The rows are grouped in 4 ways, from coarse to fine. Each group lies inside one group of the grouping before and may be the whole of it. The rows also spread widely along 9 directions, which tell nothing about the answers.
In the rows, zero is written as 128.
Known rows, each followed by its group in each grouping:
[141 113 124 117 107 107 135  94 175 142 124  90 173 156 122 126 124 129
 103 147 121 154 133 139 119 140 121 110  99 126 154]  panev J_49 Geva Duret
[ 89 108 116 103  90 124 179 117 200 169 148  96 140 174 110 134 120 135
  77 159  93 155 129 180 141 168 143 141  84 113 187]  Dides J_114 fub Vivi
[118 142  80 120 117 174 140 167 147 170 177 123  80 146 131 122 138 129
 116 153 120 149 116 167 132 152 160 152 117 115 181]  panev J_379 Zagi Nel
[171 139 105 131  88 151 114 116 148 138 164 116 161 122  91 100 124 146
 141 137 114 143  73 100 111 108 100 108 125 133 141]  panev J_49 Geva Lep
[117 154 147 125 135 116 133  88 129 128 108 116 132 116 137 132 122 141
 124 157 105 107  97 127 132 126 129 147 125  94 143]  panev J_49 Dod Zalep
[148 165 124 133 108 152 129 129 112 117 137  82 127 131 135 120 128 136
 119 148 114 113 123 106 114 118 112  79 149 124 122]  Dides J_436 Fozok daler
[123 139  79 131 114 203 163 175 127 161 175 143  85 129 136 137 151 131
 123 142 138 132  73 163 136 139 143 209 126 127 171]  Telo J_391 Dudet goset
[164 160  82 130 150 168 167 165 128 130 144  94 166 136 113 120 157 115
 127 127 140 153 138 182  77 147 132 162 153 123 147]  Dides J_436 Fozok Kup
[121 132 148 121 129 129 160 109 136 127 105  80 127 151 166 155 125 128
  90 163 121 112 152 138 142 143 129 123 128 119 142]  Dides J_436 tuve rir
[162 139  87 110 127 147 156 133 106 107  86  94 118 124 198 150 138 117
 132 157 135 150 153  93 100 148 152  60 133 154 145]  budos J_671 dugev kudum
[130 102 144 119  89 129 126  88 151 119 107 146 110 115 161 145 119 149
 120 127 127 114  72  62 175 126 104 110 125 119 137]  budos J_671 dugev gud
[122 155 108 114  78 139 129 123 120 128 129 104  98 119 151 118 111 149
 135 166  89 123 103  80 126 124 144  45 115 119 133]  budos J_671 faves febid
[145 140 102 112 100 124 135 108 154 133 114 130 137 129 135 132 122 130
 130 134 126 142 107 122 119 146 128 114 125 121 141]  budos J_371 fug mabem
[125 128 122 135 105 135 155 116 112 137 119 136 122 143 164 163 136 162
 128 134 131 124 120 113 122 145 124 168 155 140 117]  Dides J_114 balis rivu
[135 119 106 108 122 157 173 133 136 136 120 106 134 126 154 152 134 130
 113 161 120 136 113 131 121 147 145 135 124 124 158]  budos J_671 Rem Rik
[121 146 158 127 117 112 118  87 125 134 112 116 132 127 139 147 111 154
 117 152 104  99 107 112 126 125 122 138 140 103 114]  panev J_379 Zagi Zuv
[ 76 107 158 105  92 118 149  95 146 145 106 109  83 144 175 160 106 148
  90 167 100  98 105 111 184 139 140 112 107 100 143]  budos J_671 Rem kem
[127 130  89 138  70 140 111 127 117 156 160 137 137 144 123 135 124 179
 154 129 108 141 103 123  88 111 138 153 140 138 106]  panev J_49 puser Las
[136 153 164 126 101 129 147  91  97 100  99  81 125 113 168 150 110 149
 111 184  97  85 113  56 136 112 112  55 142 131 109]  Dides J_436 mefiz lesu
[101 156 144 110 100  80 116  69 140 128  98  77 118 147 158 124  99 136
 109 182  81 120 141 100 133 131 149  35  96 104 145]  panev J_49 Dod Sab
[139 176 164 160 127 141  70 117 112 115 141 115 108 135 112  99 136 132
 121  85 147  85  76 137 149 114  81 181 168  67  85]  Telo J_95 tisat Natu
[138 129 174 132  99  94 112  74 113 112  82  56 157 171 160 163 109 141
  89 140 125 104 167 119 114 133 112 108 136 117  76]  Telo J_95 tisat migog
[116 153 101 125 104 121 111 121 131 128 109 131  79 139 177 130 118 138
 131 124 127 123 125 107 136 144 149 100 134 112 130]  budos J_371 feve soz
[106 165 133 125 162 145 175 115 112 118  88 148  76  92 188 152 141 114
 127 169 138 102  83 128 162 145 158 179 132 102 163]  Telo J_391 Dudet Bura
[153 141 124 124 107 139 123 111 146 122 122 108 138 125 130 129 118 139
 119 128 122 112  94 107 129 126 106 120 134 110 130]  budos J_371 feve soz
[105 166 113 144  89 122  91 120 135 132 149 175  90 126 125  84 124 153
 157 104 119 126  81 106 146 120 125 121 150  96 122]  Dides J_436 tuve rir
[126 148  90 112 101 185 148 167 129 149 163  82 108 142 125 121 132 127
 113 153 109 131 103 156 111 129 141 126 117 110 158]  budos J_671 dugev kudum
[163 148 161 105 126 124 152  73 165 109  91  96 159  98 123 133 114 113
 104 162 114 104  74 103 153 131  92  98 117  98 154]  budos J_371 fug mabem
[147 178 120 148 136 155 134 123  91 109 118 162  99  87 157 122 147 147
 160 120 127 109  73  82 131 127 116 144 182 122 120]  Dides J_114 fub Vivi
[161 151  94 139 112 172 108 150 110 125 147 127 122 121 132 108 143 138
 148 106 137 131  91 108 112 122 115 122 162 116 123]  budos J_671 Rem Rik
[138 117 119 137  37 169 124 123 113 146 176 130 125 131 120 143 106 189
 139 150  89 107  78  58 125  90  99  92 143 162 106]  Dides J_436 tuve rir
[ 78 148 143 117  97 120 159 111 149 154 136  94 102 157 133 132 115 142
  92 167  93 115 111 152 147 148 140 137 110  93 157]  Dides J_114 balis rivu
[127 136 133 120 124 153 172 125 156 143 140 117 120 131 126 129 140 128
 105 149 123 126  87 141 156 150 113 164 126 109 174]  Dides J_114 balis rivu
[ 98 169 124 127 133 119 132 112 114 124  98 144  86 114 166 144 121 143
 134 135 120  95  94 134 131 138 149 175 147  82 120]  budos J_371 feve soz
[128 137 131 132  89 122 112  99 117 137 126  98 125 145 150 143 111 158
 121 151 109 113 121  96 120 114 125 104 130 130 110]  panev J_49 Geva Lep
[118  97 107 120  91 145 151 128 138 162 142  96 111 168 170 168 128 148
 100 163 122 137 147 128 132 140 145 124 107 156 149]  panev J_49 Geva Duret

New rows. What belongs after each?
[111 129 117 118 116 125 138 118 134 130 104 123 117 138 160 142 130 133
 121 127 131 129 119 139 128 144 140 148 130 103 132]  budos J_671 dugev kudum
[121 162  53 131 108 117 128 133 138 139 122 183 131 123 132 100 137 134
 172 118 137 181 103 147  85 150 171 156 129 122 144]  Telo J_391 Dudet Bura
[155  94 137 122 136 150 154 115 165 141 124  99 136 151 157 161 143 123
  84 140 158 129 125 138 166 149 106 170 117 138 166]  panev J_49 Geva Lep
[142 109 133 113 110 118 153  92 162 128  96 111 156 135 146 165 115 141
 101 141 127 120 113 122 137 143 115 145 118 120 138]  budos J_371 feve soz
[143 143 129 124 125 133 153 110 150 122 124 126 160 118 116 118 131 130
 126 144 120 132  97 130 125 132 117 139 135 114 148]  Dides J_436 tuve rir
[127  93 147 118  93 123 123  92 188 127 116 144 100 131 153 126 125 136
 102 115 140 123  85  84 211 147 101 105 108 108 159]  budos J_671 faves febid
[142 164 133 124 134 133 129 118 154 114 120  98 117 133 142  97 131 106
 108 141 127 130 124 121 153 140 119  77 128 102 164]  Dides J_436 tuve rir
[123 140 132 143 122 147 136 127  96 115 117 141  86 122 182 151 140 145
 126 128 145 100 111  95 153 134 122 153 167 124 113]  Dides J_436 mefiz lesu
[ 83 138  66 126  97 156 122 172 146 187 189 158  65 161 129 121 133 150
 132 132 119 153 115 181 126 153 175 183 120 109 163]  panev J_379 Zagi Nel
[163 126  87 126 115 169 128 147 123 122 127 140 109 123 164 130 150 129
 140 109 157 145 106 102 130 139 123 125 146 139 143]  budos J_671 dugev kudum
[144 144 127 137 107 130 126 116 137 120 136 105 166 138 111 113 130 139
 117 119 129 129 113 132 110 127 103 133 145 110 116]  Dides J_436 mefiz lesu
[ 99 144 124 142 105 116 113 117 138 131 135 159 106 140 133 115 133 148
 131 102 133 123 102 135 140 135 121 163 153  96 118]  Dides J_436 Fozok daler
[128 139 114 122 107 141 121 114 150 120 125 166  96  98 142 106 131 133
 147 119 128 129  52  85 161 129 124 123 130  97 156]  budos J_671 dugev gud
[133 170  95 124 126  68 103  92 130 102  60 139 132 133 178 119 119 131
 152 109 135 151 157 113  90 156 159  85 144 106 106]  budos J_371 feve soz
[135 166 111 125 149 158 126 148 159 153 161 115 125 137  98  98 142 114
 113 131 130 136  96 184 125 146 131 181 130  81 170]  panev J_379 Zagi Zuv
[144 123 144 141  85 173 123 139 135 137 166  71 115 164 133 137 127 145
  85 124 127  95 124 111 159 116  83 106 145 131 124]  Dides J_436 Fozok Kup
[130 145 104 123 114 110 155 107 138 125 103 133 150 129 145 132 133 144
 136 136 112 152 130 122 100 154 142 121 139 133 137]  Dides J_114 fub Vivi
[104 135  73 100 117 117 170 133 150 141 105 136 122 130 157 134 132 131
 137 156 115 168 136 157 103 171 185 127 105 113 162]  budos J_671 faves febid
[146 132 131 128 123 164 172 130 119 136 129  80 148 143 144 166 139 147
  97 153 117 115 130 140 113 141 115 160 145 141 134]  Dides J_114 fub Vivi
[139 128 115 124  92 159 154 130 116 121 130 106  91 130 184 149 127 140
 113 167 121 122 126  66 149 135 129  59 133 159 144]  Dides J_436 mefiz lesu
[113 167 149 126 136 124 138 110 129 128 118  93 133 135 115 126 125 121
 107 150 114 111 100 175 123 140 133 177 127  73 123]  Telo J_95 tisat Natu
[123 165 142 139 158 124 155 113  95 108  93 127 140 113 155 154 144 139
 129 130 139 102 121 149 103 136 126 199 177  99 101]  Dides J_436 Fozok daler
[125 140 115 125 110 124 120 115 144 150 135 122 130 146 131 133 119 145
 121 142 115 134 124 138 112 141 139 137 130 114 136]  panev J_379 Zagi Zuv
[138 121 103 108 113 119 154 113 158 133 112 109 183 138 115 127 127 132
 122 141 114 159 117 152  91 148 139 131 118 109 145]  budos J_671 Rem Rik
[139 110 145 120  67 159 121 110 161 137 153  94 135 134 111 125 110 147
 101 135 107 106  66  90 157 108  86 104 112 111 139]  budos J_671 dugev gud
[148 197 140 148 136 128  84 118 103 120 136  66 156 140 102  92 127 133
 126 120 119 103 114 152  84 101 105 141 155  79  92]  panev J_49 Geva Lep
[156 156 114 131 120 148 117 122 139 129 142 110 129 123 127 105 135 129
 134 137 122 136  95 118 126 121 122 114 130 116 149]  panev J_49 puser Las
[103  99 160 134  70 109 137  82 130 132 122 131 147 143 140 168 107 180
 109 140 111  99 102  95 141 120 103 155 140 127  93]  Dides J_436 mefiz lesu
[100 169 132 141 144 133 134 133 112 133 125 125 108 141 145 128 139 135
 124 122 131 107 123 174 124 137 138 197 159  85 119]  Dides J_436 tuve rir
[153 137 108 136 136 151  83 138 181 113 134 163  71 128 153  70 158  95
 126  54 187 149  81 107 199 153 101 123 139  86 177]  budos J_671 dugev gud
[175 177  96 142 108 147 111 132 123 112 141 134 126 119 125  81 144 134
 157 108 134 151  93  80 112 132 104  78 160 129 139]  Dides J_114 balis rivu
[106 136 105 116  68 127 124 105 154 147 136 172  87 120 136 129 109 155
 143 133 110 122  64  98 152 133 130 125 122 110 140]  budos J_371 fug mabem
[135 148 129 129  97 119 110 104 139 124 126 115 133 140 120 113 119 134
 124 133 119 133 101 120 128 134 122 114 127 104 119]  Telo J_95 tisat Natu
[130 134 155 136 112 173 123 132 114 136 143  84  73 155 160 152 136 129
  85 138 141  86 110 128 172 132 110 159 139 111 125]  Telo J_95 tisat migog
[183 141 104 129 115 200 135 155 123 146 173  89 140 130 115 136 137 139
 117 153 124 125 102 119 108 120 107 133 143 146 148]  panev J_379 Zagi Zuv
[104 170 100 135 124 108 128 108 122 124  99 178 112 111 151 114 132 135
 161 128 131 140  91 133 114 142 161 164 137  99 131]  Telo J_391 Dudet Bura
[153 113  64 117  86 178 134 169 142 148 155  91 122 168 151 133 141 129
 116 118 142 167 145 134 103 147 140 104 122 149 152]  budos J_671 dugev gud
[110 132 125 121  99 145 136 127 123 144 134  89 126 151 139 142 120 147
 106 146 107 112 115 145 116 129 134 137 130 102 122]  budos J_671 Rem Rik
[110 178 145 130 130 176 160 145  83 130 132  78  43 132 191 149 137 131
 101 178 110  79 115 106 160 135 135 111 148 114 148]  Dides J_114 balis rivu
[116 114 149 117 128 118 142  97 166 150 118 124 133 144 138 153 123 138
  97 145 126 119 116 149 151 151 126 178 121 103 151]  panev J_379 Zagi Zuv
[135 140 103 121 106 125 145 111 130 131 116 134 141 132 130 135 130 136
 136 146 123 151 112 138 100 148 149 149 127 122 129]  Telo J_95 tisat migog
[125 149 123 133 103 123 128 121 133 136 129  82 141 168 135 123 127 143
 106 123 113 131 153 144 103 143 122 116 139 119 119]  Dides J_114 fub Vivi
[150 157 124 135 120 198 155 143 110 132 151 113 111 101 132 136 136 131
 119 164 120  99  56 116 139 113 114 161 134 124 151]  Telo J_391 Dudet goset
[122 152 139 127 125 136 147 104 109 131 118 120 111 104 157 145 126 145
 132 175 104 104  85 102 134 116 134 130 128 118 138]  panev J_49 Geva Duret
[121 126 124 127 102 127 129 104 152 144 137 123 137 138 125 131 124 149
 124 141 113 131  96 133 133 129 128 151 119 114 141]  panev J_49 puser Las
[109 135 137 124 108 128 151 100 138 132 110 116 116 130 153 146 119 132
 105 162 115 113  99 126 146 136 135 140 111 115 146]  Telo J_391 Dudet goset
[149 112 123 117  88 140 140 116 157 139 135  80 145 163 128 140 122 128
  93 151 122 147 130 132 133 147 122 106 106 135 142]  Telo J_95 tisat Natu
[113 140 147 115 129 135 161 109 134 128 111 110  93 128 156 150 128 120
 101 172 117 113 100 136 163 150 143 149 115 101 151]  Telo J_95 tisat Natu
[157 147 105 132 124 129 135 118 149 119 118 133 143 130 138 109 144 129
 131 109 137 156 121 115 120 154 117 114 144 132 148]  Dides J_114 fub Vivi
[114 162 129 152 109 133  89 130  91 127 113  82  75 174 194 138 128 133
 103 114 150  98 162 127 134 130 132 119 151 116  95]  Telo J_391 Dudet Bura
[160 158 110 129 144 133 136 124 113 107  98 121 123 125 164 133 144 114
 134 135 148 146 127 125 117 155 142 130 145 124 129]  Telo J_95 tisat Natu
[147 147 123 133 107 156 127 136 135 125 146  89 121 145 134 116 135 128
 105 130 128 121 126 120 134 130 104  98 143 124 138]  Dides J_436 Fozok daler
[164 169 108 136 129 139 143 127 113 118 123 115 163 127 124 116 145 138
 144 124 132 143 115 130  82 139 114 144 162 123 125]  Dides J_114 balis rivu
[108 149 101 112  77 170 150 148 109 160 151  82  86 150 154 163 111 150
 108 174  96 103 119 136 114 128 149 118 123 129 129]  budos J_371 fug mabem
[110 117 121 138  79 141 133 125 110 148 144 128 123 158 151 164 123 175
 123 131 120 111 128 123 119 121 123 163 153 140  98]  Dides J_436 tuve rir
[135 143 132 137 129 118 125 110 135 118 110 128 138 142 148 126 134 134
 123 113 142 129 133 133 131 139 117 145 152 112 123]  Dides J_436 tuve rir
[142 130 130 123 108 128 117 106 128 111  97 111 121 131 168 134 127 132
 122 121 136 121 118  91 138 130 115  93 136 119 122]  budos J_671 dugev kudum
[159 117 131 122  90 132 131 109 183 125 147  87 177 153  98 102 124 126
  93 128 127 146 114 121 137 136  89  89 115 121 152]  Dides J_436 mefiz lesu
[ 87 151 109 121 109 137 173 133 123 146 138 131 120 128 127 144 126 151
 126 165  96 122 105 162 107 137 157 173 135 105 136]  Dides J_436 Fozok daler
[147 133 122 125 106 144 151 112 144 125 132 135 142 116 127 127 128 142
 132 150 117 130  91 101 136 128 115 118 136 132 149]  Dides J_436 tuve rir
[145 139 121 144 106 159 130 134 108 135 151 129 155 132 114 139 133 163
 137 118 130 113 101 135 100 111 104 189 168 126 100]  Dides J_436 tuve rir
